There are 4 nested groupings, the coarsest first. Each group lies inside one group of the grouping before and may be the whole of it. The rows also spread widely along 13 directions, which tell nothing about the answers.
In the rows, zero is written as 128.
Some rows, each with its group in each grouping after it:
[106 155 135 112 123 136 147 109 159 117 112 161 157 163 130 146 185 184
 137 141  95 179 130 138 132]  ren q_142 q_534 rizu
[135  84 142  88 150 158 123 104  98 154 116  70 101  92 165 128 135 133
 118 127 155 154 128  93 104]  dotol q_731 q_504 Papaz
[ 89 149 104 108 109 145 148 102 101 118 177 107 127  79 141 135 116 102
  93  99 148 167 123 108 125]  ren q_921 q_112 tunu
[108  88 145 112 177 114 110 151 120 120 102  26 112 144 145  91 118 170
 167 118 154 195  98  79 130]  ren q_921 q_788 lapu
[112 120 124 148 140 131 124 127 147 116 117 151 123 153 129 119 143 142
 159 108 129 133 100 146 142]  ren q_142 q_534 geka
[105 137 109 145 125 107 115 129 115  97 159 100 130 101 162  83 104 153
 171 131 150 172 108  90 148]  ren q_921 q_33 vel
[110 127 124 113 122  88 129 147 144 123 105 119 134 171  89 138 139 133
 141 136  85 160 155 135  91]  ren q_722 q_538 peg
[133 103 144  98 141 128 123 127 123 154 107  90 121 122 137 130 149 121
 112 133 104 149 116 116 117]  dotol q_380 q_508 Guf
[117 129 113 113 105 103 123 150 114 125 129 147 161 160 118 130 142 145
 171 127 100 130 144 112 113]  ren q_921 q_112 num
[130 154 108 147 120 148 113 118 129 120 139 179 101 144 129 128 127 122
 134 133 145 118 159 168 117]  ren q_599 q_459 ruga
[115 147 104 128 146 128 162 131 121  99 138 136 114 127 125 134 118 131
 100 100 145 136 136 142 169]  ren q_921 q_33 kep
[129 121 119 115 143 161 115 153 105 149 125 143 125 133 129 145 141  85
 109 120 145 124  93 156 139]  ren q_142 q_630 Kalib
[106 154 139 133  93 126 140 125 124 123 150 146 118 144 127 141 112 162
  87  99  96  93 178 119 123]  ren q_599 q_490 Rozi
[ 94 130 137 158  87 118 120 108 130 118 154 133 113  86 166 108  85 153
 123 118 107 121 134 116 156]  dotol q_731 q_228 nez
[111  97  97 116 121  93 161 136 133 109 117 147 156 128 102 146 134  62
 137  87 102 129  64 160 158]  dotol q_731 q_504 Fik
[102 115 141 113 161 108 184 103 155 115 109 104 122 153 108 131 167 157
 110  78  93 144 113 112 139]  ren q_599 q_459 gabef
[108 135 143 158 145  95 109 158 137 132 112 133 103 150 103 116  90 173
 133 103  85  95 174 114 143]  dotol q_731 q_228 Rati
[ 93 136  84 107 164 113 144 155  79 134 128 125 154  87 116 151 106  94
 114 119 119 162 115 104 155]  ren q_599 q_490 Rozi
[112 100 109 109 154 130  99 144  98 131 120  83 117 114 126 125 104 101
 161 123 158 169 113 115 110]  dotol q_731 q_228 nez
[123  92 125 140 144 160 145  84 128 153  99 148  84  74 183 129 128 150
 107 154 127 143 150 146 148]  ren q_921 q_33 vel
[ 87 111 123 115 114 114 160 101 132 139 127 132 140 108 119 145 146 111
 110 100  75 141 110 119 116]  ren q_599 q_459 ruga
[ 95 157 116 169 119 135 107 126 155 121 128 169  97 134 114 129 100 124
 121 126 118 146 145 178 128]  ren q_142 q_534 rizu
[ 61 146 123 110 128 168 120 108 133 113 143 148 173 131 116 159 167 116
 144  76 137 174  56 141 140]  dotol q_731 q_504 Fik
[ 87  76 152 133  80 134 114 147 118 117 135 141 166 173 149 130 137 153
 177  63 104  85  59 110 143]  ren q_142 q_534 rizu
[ 93  93 129 130 113 165 120 119 120 131 126 137 126 114 159 140 128 107
 126 105 141 140  76 157 146]  ren q_921 q_33 vel
[ 63 170 112 155  56 140 134 106 138 123 158 225 159  96 141 160 117 134
 110 124  72 128 137 157 153]  ren q_142 q_534 geka
[ 64 135 147 187 172 164  86  87 162 146 119 113  69  83 150  89 113 165
 137 114 145 182 110 132 137]  ren q_921 q_788 lapu
[116 146 128 135 142 156 103 131 128 105 126 144 124 164 150 121 139 165
 160 136 162 158 123 147 145]  ren q_599 q_459 gabef
[ 96 197 104 146 166 169  91 110 144 104 141 164 101 153  94 131 140 148
 154 108 169 167 166 159 109]  dotol q_380 q_508 Guf
[ 91 120  82 182 178 110 130 139 120 109 131 159  99  81 111 112  73  75
 144  71 145 109  83 153 201]  dotol q_731 q_228 Rati
[104 170 123 180 169 178  77 103 135 139 160 149  78  88 132  95 125 102
 124  94 171 124  96 149 143]  dotol q_380 q_508 Guf
[100  77 133  96 152 141 141 144  95 136 112  85 135 126 142 147 128 107
 116  91 131 144  74 112 145]  ren q_599 q_459 gabef
[100 176 123 146 142 106 138  92 167 122 156 109 102 122  85 102 149 115
 105  93 111 160 123 122  90]  ren q_599 q_490 Rozi

New rows, each followed by its group in each grouping:
[ 97 140 140  99 177 136 135 145 125 129 126  75 136 152 101 134 153 142
 112  84 131 175  92  95 124]  ren q_142 q_534 rizu
[ 88 101 125 130 113 158 135 125 126 121 131 146 118 143 124 153 122 108
 119  68 134 111 101 154 130]  ren q_142 q_534 geka
[ 86  94 149 143 117 149  98 153 126 148 110 158 151 153 137 136 143 135
 157  91 104 102  70 141 157]  ren q_921 q_788 lapu
[123 112 142  93 115 163 109 158 101 125 115 118 133 178 154 153 129 170
 133 136 146 142 149 130 122]  ren q_142 q_630 Kalib
[134 121 104 138 103 155  90 109 124 112 142 144  84 139 134 119 114 102
 161 122 171 124 157 166  84]  dotol q_380 q_508 Guf
[ 63 119 134 103 121 149 150 104 142 124 112 121 143 111 129 172 137 115
  83 100  92 184  91 156 152]  dotol q_380 q_508 Guf
[ 86  85 109 108 105 126 130 122 116 114 131 104 132 135 121 138 121 106
 161  95 128 160 107 121  90]  ren q_142 q_630 Kalib
[ 92 102  94 135 130  99 133 130 115 130 135 127 117 117  89 128 109  70
 150  81 108 121 118 122  95]  ren q_599 q_459 gabef
[136 144 118 152 144  99 114 161 151 120 104 150  99 189  83 125 116 121
 130 121 111 110 161 173 115]  ren q_599 q_490 Rozi
[129 175 100 126 133 108 154 146 129  84 160 148 146 161 107 122 144 100
 118  98 142 132  90 151 169]  ren q_599 q_459 ruga
[105 133 136 146 169 167 100 130 137 144 102 158 114 156 123 138 151 148
 137 113 137 133 115 157 133]  ren q_599 q_490 Rozi
[127 113 113 101 186 147 153 125 120 154  77 142 113 130 121 157 163 144
 118 141 124 157 162 138 135]  ren q_921 q_788 lapu
[102 111 141 162 146 149  99 127 148 154  90 184  98 146 112 144 124 149
 141 105  99  91 151 166 133]  dotol q_731 q_228 Rati
[ 74 106 110 152 111 121  96 149 106 135 149 125 121 108 114 122  80  91
 156  80 119 117 104 112 108]  ren q_142 q_534 geka
[ 87 119 149 138 101 130 118 104 136 131 155 100 113 101 138 113 114 124
 115  83 113 126  98 110 121]  dotol q_731 q_228 nez
[140 163 110  97 187 164 138 133  99 158 106 152 146  98 153 155 169 132
  90 181 138 182 123 135 169]  ren q_599 q_490 Rozi
[126 143  96 111 126 135 165 108 136  88 129 129 108 124 144 143 120  96
  92 149 158 193 127 186 153]  ren q_599 q_459 gabef
[ 85 119 114 104 120 109 142 133 111 110 132  99 135 136 116 144 106 129
 129 104 111 163 141 108 109]  ren q_599 q_459 ruga
[104 108 131 110 118 104 126 144 131 146 107 110 155 120 137 133 137 121
 128 151  80 177  97 125 131]  ren q_921 q_33 vel
[123 101  93 141 129 136 125 128 103 134 126 157 121  83 163 124 111  93
 143 143 142 136 105 148 158]  ren q_921 q_33 vel
[127  85 122 103 173 147 148 116 115 146 103 116 130 122 141 132 176 128
 146 110 138 150  82 108 131]  ren q_142 q_534 rizu
[130 150 135 138  64  80 139 105 164  88 160 116 109 143 131  97 111 148
 125 124 101 132 159 131 114]  dotol q_731 q_228 Rati
[ 71 150 141 168  70  83 157 101 172  92 153 137 118 131 124 115  96 160
  96  83  63 120 138 133 144]  ren q_599 q_490 Rozi
[ 77  74 121 101  66 163 117 107 102 125 153 123 156 121 152 148 141  97
 163  82 139 139  74 121  90]  ren q_921 q_33 vel
[102 149 136 129 125 148  84 152 127 138 127 130 127 164 117 132 127 137
 138 126 132 151 134 146 108]  ren q_921 q_112 num
[132 100 123  98 152 136 121 144 105 143 100 115 113 151 115 149 133 127
 134 115 123 123 159 125 107]  dotol q_380 q_508 Guf
[ 43 110 113 135 124 125 131 102 135 114 140 111 131 113 103 132 123 125
 157  61 114 168 101 108 100]  ren q_921 q_33 kep
[122 158 117 134 125 136 112 159 127 104 128 181 146 193 116 139 141 142
 152 119 133 116 128 164 148]  ren q_599 q_459 ruga
[135 150 110 119 132 130 106 123 115 162 147 123 113  95 118 118 142  66
 112 152 126 156 125 130  82]  ren q_599 q_459 gabef
[172 134 121 117  99  53 142 149 131 117 136 122 151 158 129  87 159 160
 169 159  85 119 151  87 114]  ren q_921 q_33 kep
[109 125 108 133  95  84 122 150 121 113 131 139 139 144 117 124 102 120
 157 133  91 134 145 127 116]  ren q_599 q_459 gabef
[163 133 148  95 134 115  99 190  96 139 147  94 158 185 120 108 171 122
 143 118 136 100  86  89 119]  ren q_722 q_538 peg
[112 123 119  78 117 161 148 102 134 117 129  93 117 142 123 154 160  96
 100 116 161 194 120 158  90]  ren q_921 q_788 lapu
[ 92 162 100 137 153 125 111 149 113 142 143 141 139  99 102 129 125  93
 123 117 121 158 104 127 138]  ren q_921 q_33 kep
[ 99 103 135 140 116 123 127 130 149 156  87 189 139 158 109 154 153 149
 149 119  57 108 140 149 113]  ren q_142 q_534 rizu
[115 119 145 173 104 126  92  99 157 149 130 157 114 111 163  85 146 164
 176 146  98 129 113 117 110]  ren q_142 q_534 geka
[ 76 114 140 122  91 118 172  88 152 115 140 102 104 123 116 144 115 139
  81  71  85 140 145 120 100]  ren q_142 q_534 rizu
[159 135 108 144 153  94 153 112 136 182 113 164  99  68 118 111 155  94
  91 163  72 111 154 130 126]  ren q_921 q_33 kep
[106 121 141 120  90 114  91 151 141 136 137 105 132 174  95 118 140 103
 152 102 109 134 110 132  71]  ren q_921 q_788 lapu
[108 106 122 127 134 127 133 131 109 113 129 103 109 124 149 122 100 133
 129 111 141 141 125 120 142]  ren q_599 q_459 gabef
[128 156 126 131 118 120 107 176 105 132 120 156 122 136 134 147  77 148
 101 153 106 113 187 145 164]  dotol q_731 q_228 Rati
[138 146 116 122 129 114 144 163 114 122 126 163 139 164 117 139 134 136
 119 118 113  98 147 142 160]  ren q_921 q_112 num
[104 132 130 144  99 159 142  89 137 111 146 160 132  95 190 123 139 150
 119 132 134 155  85 145 177]  ren q_142 q_534 rizu
[118 151 163 102 114 140 116 133 131 130 133 106 121 191 119 132 153 213
 127 113 113 128 197  90  77]  ren q_921 q_33 vel
[107  91 119 113 115  84 157 133 122 122 122 111 132 127 102 137 111 108
 128  76  85 106 127 108 122]  dotol q_731 q_504 Fik
[110 121 129 133 123 122 143 144 128 117 140 127 127 148 114 127 131 112
 111  71 122 101  92 136 152]  ren q_921 q_33 kep
[ 90 147 135 108 131 143 130 159 117 123 128 124 149 155 118 151 132 140
 102  99 122 147 113 132 158]  ren q_921 q_788 lapu
[ 86 121 112 148 150 135 143 123 145  79 142 137 111 177  91 126 139 114
 153  33 163 112  83 155 141]  ren q_722 q_538 peg
[116 181 146 111 123 160  96 146 137 121 142 107 107 165 104 147 115 116
  73 114 151 157 144 166 111]  dotol q_731 q_504 Fik
[166 121  95 164 193  85 130 124 164 116  92 151  80 148  94  86 145 116
 186 133 138 124 133 162 136]  dotol q_731 q_228 nez
[113 142 100 104 123 120 139 155 112 107 137 128 138 151 106 144 124 106
 126 110 139 149 135 139 133]  ren q_921 q_788 lapu
[156 100 107 126 173 166 123 148  87 131 107 163  96 160 140 139 131 131
 151 111 178  80 153 145 143]  ren q_599 q_459 gabef
[119 170  96 144 103  82 123 168 129  94 159 146 134 157  91 116  96 105
 137 112 113 127 138 138 129]  ren q_142 q_534 rizu
[112 150 107 154 144 114 152 120 153 128 126 147  80 109  97 130 106  90
  72 110 108 130 149 175 139]  ren q_921 q_33 vel
[ 94 153 147 142 106 124 101 139 138 101 149 124 126 164 123 118 108 174
 145  92 123 123 140 118 134]  dotol q_731 q_228 Rati
[ 74 134 122 131 158 135 122 110 134 134 127  93 100 109 106 127 115 134
 123  98 125 185 135 108  93]  ren q_142 q_534 rizu
[113 163 135 149 146 111 122 117 147 132 139 146 135 125 127  99 168 163
 144 132 103 143 114 106 138]  ren q_722 q_538 peg
[118 114 121 132 100  96 119 117 129 106 138  92 107 108 147 102  86 130
 145 132 126 156 142 115 115]  dotol q_731 q_504 Fik
[107 108 129 114 156 172  85 168  81 140 110 109 117 143 152 139 103 152
 149 126 172 146 139 119 138]  ren q_921 q_788 lapu
[ 77 153 153 154 116 114 112 147 128 130 146 113 104 141 112 115  85 186
 109  80  92 101 182  88 126]  ren q_921 q_788 lapu
[ 92 144 139 123 103 102 134 123 142 157 129 126 137 106 116 136 130 138
  98 137  52 155 148 104 101]  ren q_142 q_534 geka
[109 122 148 104 172 144 113 145 128 154 106  73 116 141 115 132 144 132
 107 119 126 182 103 114 107]  ren q_142 q_534 rizu
[126 122 107 138 106 101 162 129 129 102 128 157 109 134 129 136 107 122
 109 123 111 110 159 158 151]  ren q_722 q_538 peg
[ 84  80 106 134 164 157 127 114  91 126 111 127 109  93 164 136  99 137
 156 105 155 148 116 117 152]  ren q_599 q_459 ruga
[106 114 142 104 166 162 168  88 136 126 122 122 131 117 141 143 183 145
 106  75 136 141  72 121 170]  dotol q_731 q_228 Rati
[128  92 128 133 162 133 101 145  84 151 123 136 140 110 156 107 139 158
 193 108 134  90 102  70 153]  dotol q_731 q_228 nez
[113 148 153 153 139 168 109 101 152 137 138 128  95 120 155 106 146 152
 108 120 144 149 101 140 135]  ren q_142 q_534 rizu
[109 102 144 160 127  86 102 165 144 148  96 126 132 131 133 104 112 134
 144 141  71 132  92 136 157]  ren q_921 q_33 kep
[ 84 129 117 123 131 164 111 132 130 118 103 142  90 152 103 177  84 122
 107 111 143 155 180 191 113]  dotol q_731 q_228 nez
[ 98 183 126 148 151 126 133 121 148 116 143 110  85 126 102 123 101 128
  68 105 129 157 153 146 129]  ren q_599 q_490 Rozi
[ 99 117 103 143 148 103 102 197  95 138 106 167 138 163  85 148  88 108
 157 101  95  89 145 136 140]  ren q_599 q_459 gabef
[121 159 148 134 132 129 138 114 168 131 127 147 117 143 111 131 159 132
  87 110  99 128 114 160 149]  dotol q_731 q_228 Rati
[ 39 149 146 127 132 170 118 119 140 134 123 133 140 127 122 167 125 159
  98  95 104 187 111 137 136]  ren q_142 q_534 rizu
